The rows of a group lie close to one hidden flat surface of 11 dimensions, which passes through zero. Surfaces can cross.
In the rows, 128 means zero.
Known rows, each followed by its group:
[176 133 116 141 130 115 122 134 100 139 174 133  88  78 129 159 171  63
 102 212] => G
[112 162 167  93 109 135 147 146 161 164 135  99 132 126 142 121 109 133
 113 135] => N
[115 123 104  97 132 108  93 153 111 131 146 178  90 129 136 156 112  84
  85 164] => G
[180 151 128 130  93 140 143 146 113 154 152 193  49 156 135 121 142  89
 158 148] => N
[123 133 128 169 122 125 149 121  88 132  90 154 177 183 128 180 140 131
 138 114] => G
[127 127 136 114 131 133 148  84 123 117 156  77 164 133 124 117 136 128
  85  91] => N
[161 106 145 152 111 104  98 108  85 138 135  99 166 114 145 127 133  93
 116 144] => U
[150 111 122  99 162 125 164  65 111 106 113 146 115 113  92 146 115 122
  91  60] => B
[105 154 112  66 134 119 146 128 109 119 154 116  79 121 118  93 127 148
  82  59] => G
[172 108 110 175  81  97  97 122 105  66 157 138 170 139 137  57  89 120
 171 138] => U
[ 79 112  84  78 147 127 125 119 128 136 150 132  89 165 123 130 111 137
  81  64] => U
[115 117 114  98 169 119 187 116 122 112 118 142  55 139 105 160 189 183
 101  97] => N
[146 171 115 150 131 125 130 127  91 135 103 125 195 105 132 177 114 106
 125 161] => N
[142 112 110 103 133 126 103  87 128 143 172  99 100 119 128  91 102  96
 122 138] => G
[151 112 112 127 138 102 156 113 127 159 148 121  81 104 127 154 149 111
 118  91] => G
[ 88 110 118 137 175 130 137 111 112 127  94 124 103 117 102 104  95 154
 184 111] => U
[126 168 129 126 135 136 130 107 100 148 128  79 133 116 110 107 111 148
 159 177] => G
[ 91 104 126 127 140 115  79 188 193 153 125 162  88  94 147 134  65 114
 166 214] => U
[139 110 123 150 107 135 112 121 163 124 143  97 173 140 143 157 178 147
  98 150] => U
[204 170 159 116 100 169 167  94 135 154 141 165 108 158 139 132 160  79
 143 180] => B
[130  67 119 164 131 129 115  95 169 175 196  80 103 122 136 131 119  83
 143 179] => B
[134 100 134 102 133 138 102  86 121 129 123 128 161 150 146  94 112  96
 113  68] => B
[ 91 117  76 133 198 139 151 127 140 114 162 151 127  72 136 166 154  63
  93 140] => N
[ 90  87 111  99 165 119  68 128 129  80  68 149 145 134 109 133 112 189
 103 113] => U
[136 102 124 137 167 125  99 117 145  97  87 170 123  77 103 114  69 113
 176 173] => G
[111 127 187 121 143 145 148 187 180 165 116 118 110  68 142 146 174 111
 113 127] => U
[165 153 132 155 121 118 154 118  85 127 154 124 170  60 121 151 110  51
  92 110] => U
[ 97 138 145 126 157 140 152 166 138 102  98 151 120  99 121 100 130 147
 156  78] => B
[145 100 155 114 155 101 118 116 134  86  96 150 121  65  93 135  95 127
 105 153] => N
[ 70  95 133 159 160 138 104 154 156 125 138  73 137  86 128  84 107 144
 171 150] => G
[ 93 157  74 119 132  95 118 159  86 125 132 142  86 132  95 160  89 174
 119 171] => B
[131 136 111 119 120 126 132  97  92 115 147  99 181 142 130 133 138 120
  73  75] => N
[ 76 122  92 102 192 134 126 115  93  68 104 149  83 102  84  74  90 165
 139  84] => G
[127  81 115  88 155  97 112  92 100 106 122 145  72 129 102 124 109 132
  81 105] => N
[182 174 159 122 100 185 141 113 137 101 151 178 139 113 121  77  91  52
 150 148] => N
[146 119 115 195 109 118 116 149 112 125  94 106 171 145 138 157 191 184
 165 146] => N
[141 207 152  96  53 137 130 145 129 163 178  91 164 155 150 120 102 114
  88 147] => B
[182 147 159 127 109 167 158  94 128  83 130 137 178 136 130  98 173 109
 108  79] => B
[161 113 124 152  98 135 144 103 132 156 142 122  99 219 151 151 215 158
 155 161] => G
[132  98 137 103  88  81  82 149  98 157 160 104 125 140 168 129 145  95
  60 107] => U
[147 186 156 125 117 173 159 132 130  93  85 176 126 157 119  94 149 161
 195 162] => B
[ 93 116 111 102 147 118 120 128 134 158 107 161  88 143 127 134  69 123
 146 104] => G
[142 158 155 118 102 115 122 149 117 109  80 112 197 143 145 138 158 170
  97  86] => B
[142 167 138 150 128 160 140 155 149 105  89 172 131 122 123 113 136 140
 192 161] => N
[ 90 165 146  86 122 112 141 136  91 179 111  86 129 136 129 119  81 147
 109  59] => U
[ 82  64 139 110 164 148  93 148 185  96 111 162 112 121 149  63 120 119
 144  72] => B
[144  83 102 156 130  91 100 148 118  78 130 170 101 113 127 108 125 130
 147 139] => U
[118 108 129  94 184 122  75 104  90  76  31 165 155  94  92 145 101 150
 102 129] => U
[134 117 132 107 132 150  82 116 129  92 117 173 134 119 114  70  45  95
 156 140] => N
[108 103 117 146 152 126 169 119 133 144 153 109  97 101 114 133 135 118
 131  80] => B
[119 170 155 160 119 156 132 151 103 128 135  95 219  97 149  85  99  78
 147  97] => B
[163 107 105 129 129 120  84  54  89 108 132 106 172 131 116 116  97 114
 127 150] => G

New rows. What belongs after each?
[151 123 166 145 121 127 157 155 193 133 117 131 158  66 135 135 104  94
 128  84] => G
[124 111 115 123 165 109 153 125 114 120 128 152 101  71 107 160 110  97
  96  91] => B
[110 115 103 171 122 139 114 182 148 131 113 155  93 167 150 121 179 174
 189 128] => N
[103 135 135  89 126 125 152 123 121 162 121 120 100 172 135 119 134 155
 110  46] => B
[115 145 136 189 137 130 160 154 162 162 132  96 152  74 126 138  97 120
 188 169] => U
[ 72 112 104 115 180 145 125 131 166 187 148 123 104  88 122 180  90  80
 104 140] => U
[116  61 121 159 132 127  97 160 167  96 156 131 128 125 152 126 187 131
 108 125] => G
[134  93 152 106 120 119 104  93 145 124 128  99 125 145 122 116 115 152
 114 164] => N
[141 148 153  74  81  94 103 178 118 119 132 153 107 139 159 102 123 126
  73  94] => U
[102  87 126 139 149 157 112  86 161 104 153  91 141 128 111  70  86 129
 157 116] => B
[150 160 120  89 132 104 149  99 114 147 113 111  94 109 109 128 104 156
 124 107] => G
[ 59  97 131 158 138  93 119 185 140 159 110  97 165 112 153 176 114 146
 113  82] => G
[136 163 121  98 119 141 123 122 115 163 110 204  84 181 133 153  76  90
 154 201] => G
[125 110  98 184 141 108 111 165 125 157 155 123 149  83 151 173 141  68
 126 149] => N
[ 87 105 139 124 129 157 112 164 166  87 174 117 125 118 140  67 160 125
 104 105] => G
[165 175 122  97 129  92 172 110  79 123  72 140 124 122 103 169 132 172
 103  75] => G
[116 143 142 135 105 159 104 130 123  84 116 149 187 180 133 107 138 137
 127 156] => G
[137 104 144 127 140 148 176 113 162 160 186 132  76  88 134 124 142  51
 112 100] => B
[ 96 155 146 153 138 137 175 148 139 117 124 101 157  85 115  94  88 135
 159  74] => U
[123 106 116 113 138 133  91 156 162 129 140 183  61 116 134 119 124 108
 144 208] => G
[ 59 127  86  96 189 122 154 126 119 160  99 136  76 128  97 195 119 160
  95  89] => U
[169 160 127  62  97 102 104  91 137 204 141  88  93 148 136 121  79 132
 122 173] => G
[172 136  94 126 104 127  99 111  70 115 117 192  97 189 125 125 132 128
 148 129] => N
[118 177 112  86 144 136 173  94 111 133 105 119 131 175 119 158 166 178
 104 138] => N
[155 156 156 167 120 138 165 136 135 142 114 120 160  87 127 149 132 106
 149 149] => G
[129 118 133 141 106 144  87 121 154  71 126 113 178 149 119  90 128 174
 139 152] => B
[122 142 101 159 116 143 158 122 144 109 209  99  89 108  87 125 121 137
 137 187] => B
[ 98 156 151 119 109 121 148 160 140 162 141  86 148 109 142 115  91 125
 121  82] => U
[142  85 145 162 144 145 126  87 113 111 119  95 155 131 122 111 181 136
 145 113] => U
[149 116 110  99 116 111  88 147 137 138 181 131  69 102 147 139 165  98
  82 196] => G
[125 128 118 113 153 152 143 103 151  65 131 123 183 116 131 129 171 136
  91 133] => N
[110 104 123  80 155 178 110  65 116 109 134 146  92 184 113  45 106 117
 143 103] => U
[163 174 152 131 136 141 171 106 142 164 100 119 111  90 104 121  86 126
 191 162] => G
[119  63 124 202 152  98  91 145  96 105 104 108 150  66 108 125  98 132
 170  88] => N
[ 93 140 121  77  81 118  69 140 128 198 169 100 139 199 172 131  75  97
  86 146] => G
[130 128 129 125 160 120 126 152 130 148  75 195  74 128 129 150 136 128
 180 183] => B
[ 92 145 143 122 154 119 142 136 153 159 136  68 198  52 136 165  88  89
  84 149] => N
[104 173 128 145 105 123 164 155 155 166 147  86 155 127 139 136  92 146
 152 124] => U
[135 132 146 117 151 144 181 113 151 161 142 143  47 121 114 134 137 112
 160 182] => N
[107  62 141 118 137  85 116 108 109 125 110 101  84 130 102 114 116 186
 114  74] => N
[ 99 118 137 148 132 136 195 149 144 158 164 104  91 134 139 130 188 137
 126  42] => G
[133 142 152 154 108 155 167 125 144 129  98 139 156 176 131 130 151 158
 170 124] => G
[114  96 131 141 168 141 136  71 136 172 101 106 117 138 115 119  95 128
 197 126] => B
[ 99  43 121 149 125 116  83 135 186 146 159 102 150 130 157 120 113 106
 125  97] => G
[155 187 150 130  97 145 168 143  98 140 154 142 147 133 136 156 157  80
  92 131] => G
[153 128 139 109 115 141 157  94 150 163 179 110  98 165 143 143 186 110
 109 183] => N
[145 125 103 103 134 121  77  64  99  95 125  83 147 129 104  76  97 168
 130 146] => G
[ 68  95 113 184 131 111 118 203 155 142 190  77 117  80 152 123 161 117
 132 126] => B
[ 82 194 111  83 125 161 131 129 155 131 135 100 195 170 155 119 122 149
 103 114] => N
[143  91 179 140 120 120 140 122 132 132 139 122  80  85 102  86  91 109
 150 103] => N
[ 80  53 114 139 155 118  84 112 128 161 143  86 100 156 141 111 147 152
 144 120] => U
[161 156 161 156 128 154 187  73 104 114 125  92 170 112  98 106 132 123
 157 107] => N
[149 152 154 128 110 137 146  94 148 190 137  71 144 132 137 111  88 119
 165 139] => G
[ 84 116  89 124 130 120 106 123 150 140 136  97 146 156 130 158  95 160
 117 130] => U
